The groups are shells around one centre, one inside the other: the same stretched ball of 6 dimensions in 6 sizes.
(in the rows, 128 means zero)
Known rows, each followed by its group:
[168 149  86 135  92 141 145 167 148  69 116 210  92]
Q858
[ 82 142 121 149  74 118  96 119 141  99 117 196 151]
Q952
[107  90  85 174 122 126 165 131 125 142 114 104 104]
Q365
[153 169 106 141 100 139 117 165 143  84 122 195  91]
Q12
[125 194 110 131 120 104 100 159 133 113 125 119 120]
Q415
[133 184 122 122  94 130  75 149 164  88 127 218 135]
Q36
[122 156  82 113 105 103 122 141 162 102 124 158 132]
Q858
[ 81 106  94 151 108 105 134 115 138 139 115 116 157]
Q365
[102 150 109 152  60 107 132 140 110  73 102 172 156]
Q12
[114 175  91 137  74 105 131 149 130  68 119 181  86]
Q365
[ 89 142 129 166  83 124 103 129 122 108 114 171 140]
Q952
[130 145  91 176 107 117 170 164  91 104 108  97  73]
Q36
[147 150  65 139 100 104 179 167 118  81 110 123  87]
Q365
[120 102  92 141 130 130 129 129 163 145 121 139 146]
Q365
[110 121  79 143 130  96 156 138 127 143 112  64 150]
Q12
[109 138  88 160  70 116 156 142 117  74 111 176  83]
Q36
[133 132 113 155  87 149 118 144 145  91 117 216 116]
Q12
[159 117  95 168 148 143 157 167 123 144 113  90 105]
Q36
[ 93 106 106 155  91 123 126 119 140 118 112 165 159]
Q952
[ 84 124  85 155  91 101 148 124 127 110 116 133 106]
Q36
[169 142 101 143 132 145 130 169 145 119 117 146 122]
Q12
[151 129  75 160 139 116 182 169 107 130 109  59  97]
Q12
[106 187 128 131 108 101  81 146 131 118 118 123 178]
Q415
[ 83 117 133 161  78 126  99 116 131 115 107 180 198]
Q365
[163 118 104 143 141 144 130 159 148 140 112 126 169]
Q415
[109 111 106 164 133 137 121 130 147 153 124 129 111]
Q36
[ 99 159 102 139 124  88 122 142 121 138 115  68 160]
Q365
[ 85 158 114 141  96 111  92 124 148 114 127 167 123]
Q365
[140 107  77 168 141 127 177 156 119 142 113  76  91]
Q952
[151 102  92 174 105 140 178 161 107 106  99 130 126]
Q415
[117 129  68 152  94  98 181 148 110  95 107 108 103]
Q12
[109  87  84 174 143 125 164 132 127 164 116  74 106]
Q415
[176 142  94 140 106 141 147 173 136  87 109 171 128]
Q415
[100 125 105 157 113 126 118 128 144 131 123 148 111]
Q952
[102 169 117 132 105 114  84 134 153 115 127 165 138]
Q952
[139 198 113 144 100 121 108 169 125  84 122 163  83]
Q858
[142 155  99 113 123 114 109 151 160 120 118 138 182]
Q858
[122 119 133 166 110 140 111 141 123 132 105 141 193]
Q415
[ 84 118  74 143 106  84 159 124 125 126 112  85 142]
Q858
[ 82 189 121 118  77  96  69 125 154  91 126 192 157]
Q858
[ 91 132 140 175  93 136  96 128 121 123 113 165 154]
Q415
[134 178  81 121  94 105 132 157 144  78 123 166  89]
Q36
[102 138  91 143  77 107 138 133 132  87 112 169 128]
Q952
[134 149 102 162 122 135 131 156 130 119 124 139  67]
Q36
[ 79  92 128 162 118 130  97 106 148 165 115 134 202]
Q858
[131 104 100 161 104 129 154 145 120 117 101 131 169]
Q12
[147 155  74 145 129 111 163 169 122 112 118  93  73]
Q952
[ 67 185 136 140  71  86  79 127 113  99 110 142 198]
Q858

New rows. What belongs after each?
[154 102  73 167 112 141 185 158 125 105 110 143  75]
Q36
[150  85 107 172 123 165 145 147 141 133 110 164 134]
Q858
[100 151  94 149  76  86 153 145  96  86  99 111 159]
Q365
[105 150 107 154 100  96 137 147 100 115 103  88 170]
Q952
[ 94 102 106 163  83 123 137 122 128 111 107 162 161]
Q12
[133 114  85 136 136 116 144 144 145 143 113  97 163]
Q12
[ 85 112 121 169 102 117 122 123 116 138 106 115 183]
Q952
[159 141 112 149  95 146 128 163 134  88 108 190 144]
Q36
[152 181 122 124  97 138  84 161 159  85 122 214 143]
Q415
[128 185 117 120  96 113  89 152 148  93 119 175 160]
Q12
[ 96 197 102 147  68  80 133 154  91  68 108 123 114]
Q858
[107 137 129 172 100 118 124 145  96 123 101 106 181]
Q858
[116 152 107 142  57 120 123 142 131  61 108 217 141]
Q36
[132 161 110 144 118 137 101 149 156 114 131 177  86]
Q36
[103 144 136 148  91 122  90 133 131 116 108 161 208]
Q12
[139 128  69 142 112 116 168 153 136 104 116 132  93]
Q952
[ 72 107 111 162  76 114 124 110 128 112 109 165 164]
Q36
[122  96  83 182 111 133 179 144 112 120 110 120  78]
Q36
[103  87 105 163 141 120 136 125 132 174 110  71 188]
Q415
[106 115  71 151  86  92 183 139 107  97 100 104 141]
Q858
[ 93 143 134 144 122 119  75 125 147 152 120 128 195]
Q36
[143 101 101 175 101 147 161 152 116 108 103 154 129]
Q36
[116 134 126 148  66 135 105 135 138  82 106 221 183]
Q415
[ 95 153 115 169  91  99 135 145  89 109 104  96 148]
Q365
[144 101  76 148 149 121 167 151 136 153 112  71 142]
Q365
[ 76 146 132 131  85 104  75 114 146 120 113 164 229]
Q415
[150 116  88 163  96 144 164 157 127  90 109 176  92]
Q365
[115 120  89 166 117  98 173 150  90 131  98  48 157]
Q36
[ 96 137  93 150 111 109 129 131 136 125 123 126 103]
Q952
[112 167  96 132  90  86 136 150 112  93 105 109 169]
Q365
[107 151  74 145  83  93 163 145 115  82 112 130  90]
Q365
[134 187 100 140  78 103 136 167 107  66 108 149 120]
Q365
[ 90 172  89 131 114  81 121 137 132 122 125  93 115]
Q858
[129 186 116 111  89 113  83 149 157  85 120 194 171]
Q415
[131 169  93 140 134 100 135 161 121 129 118  72 119]
Q365
[ 88 162 123 136  86  92 100 133 119 109 106 125 213]
Q36
[ 91 144  85 143  93 100 136 130 136 103 121 144  96]
Q36
[124  85  69 162 118 121 186 139 126 128 108 103 117]
Q36
[152 163  69 123 106  99 163 169 128  85 111 119 114]
Q415
[ 94 185 101 140  85  94 114 142 124  88 123 148  93]
Q36
[105 134 109 171 104 126 131 140 119 118 117 139  98]
Q952
[150 108  91 160 100 154 153 150 145  97 115 197  90]
Q415
[ 91  92  94 170 100 109 161 124 110 130 102 100 163]
Q365
[134 130 108 142 106 146 110 141 163 109 123 202 123]
Q952
[106 159 130 161  85 130  97 140 127  99 117 185 124]
Q12
[ 84 105 104 183 101 108 157 129  93 133 101  82 150]
Q36
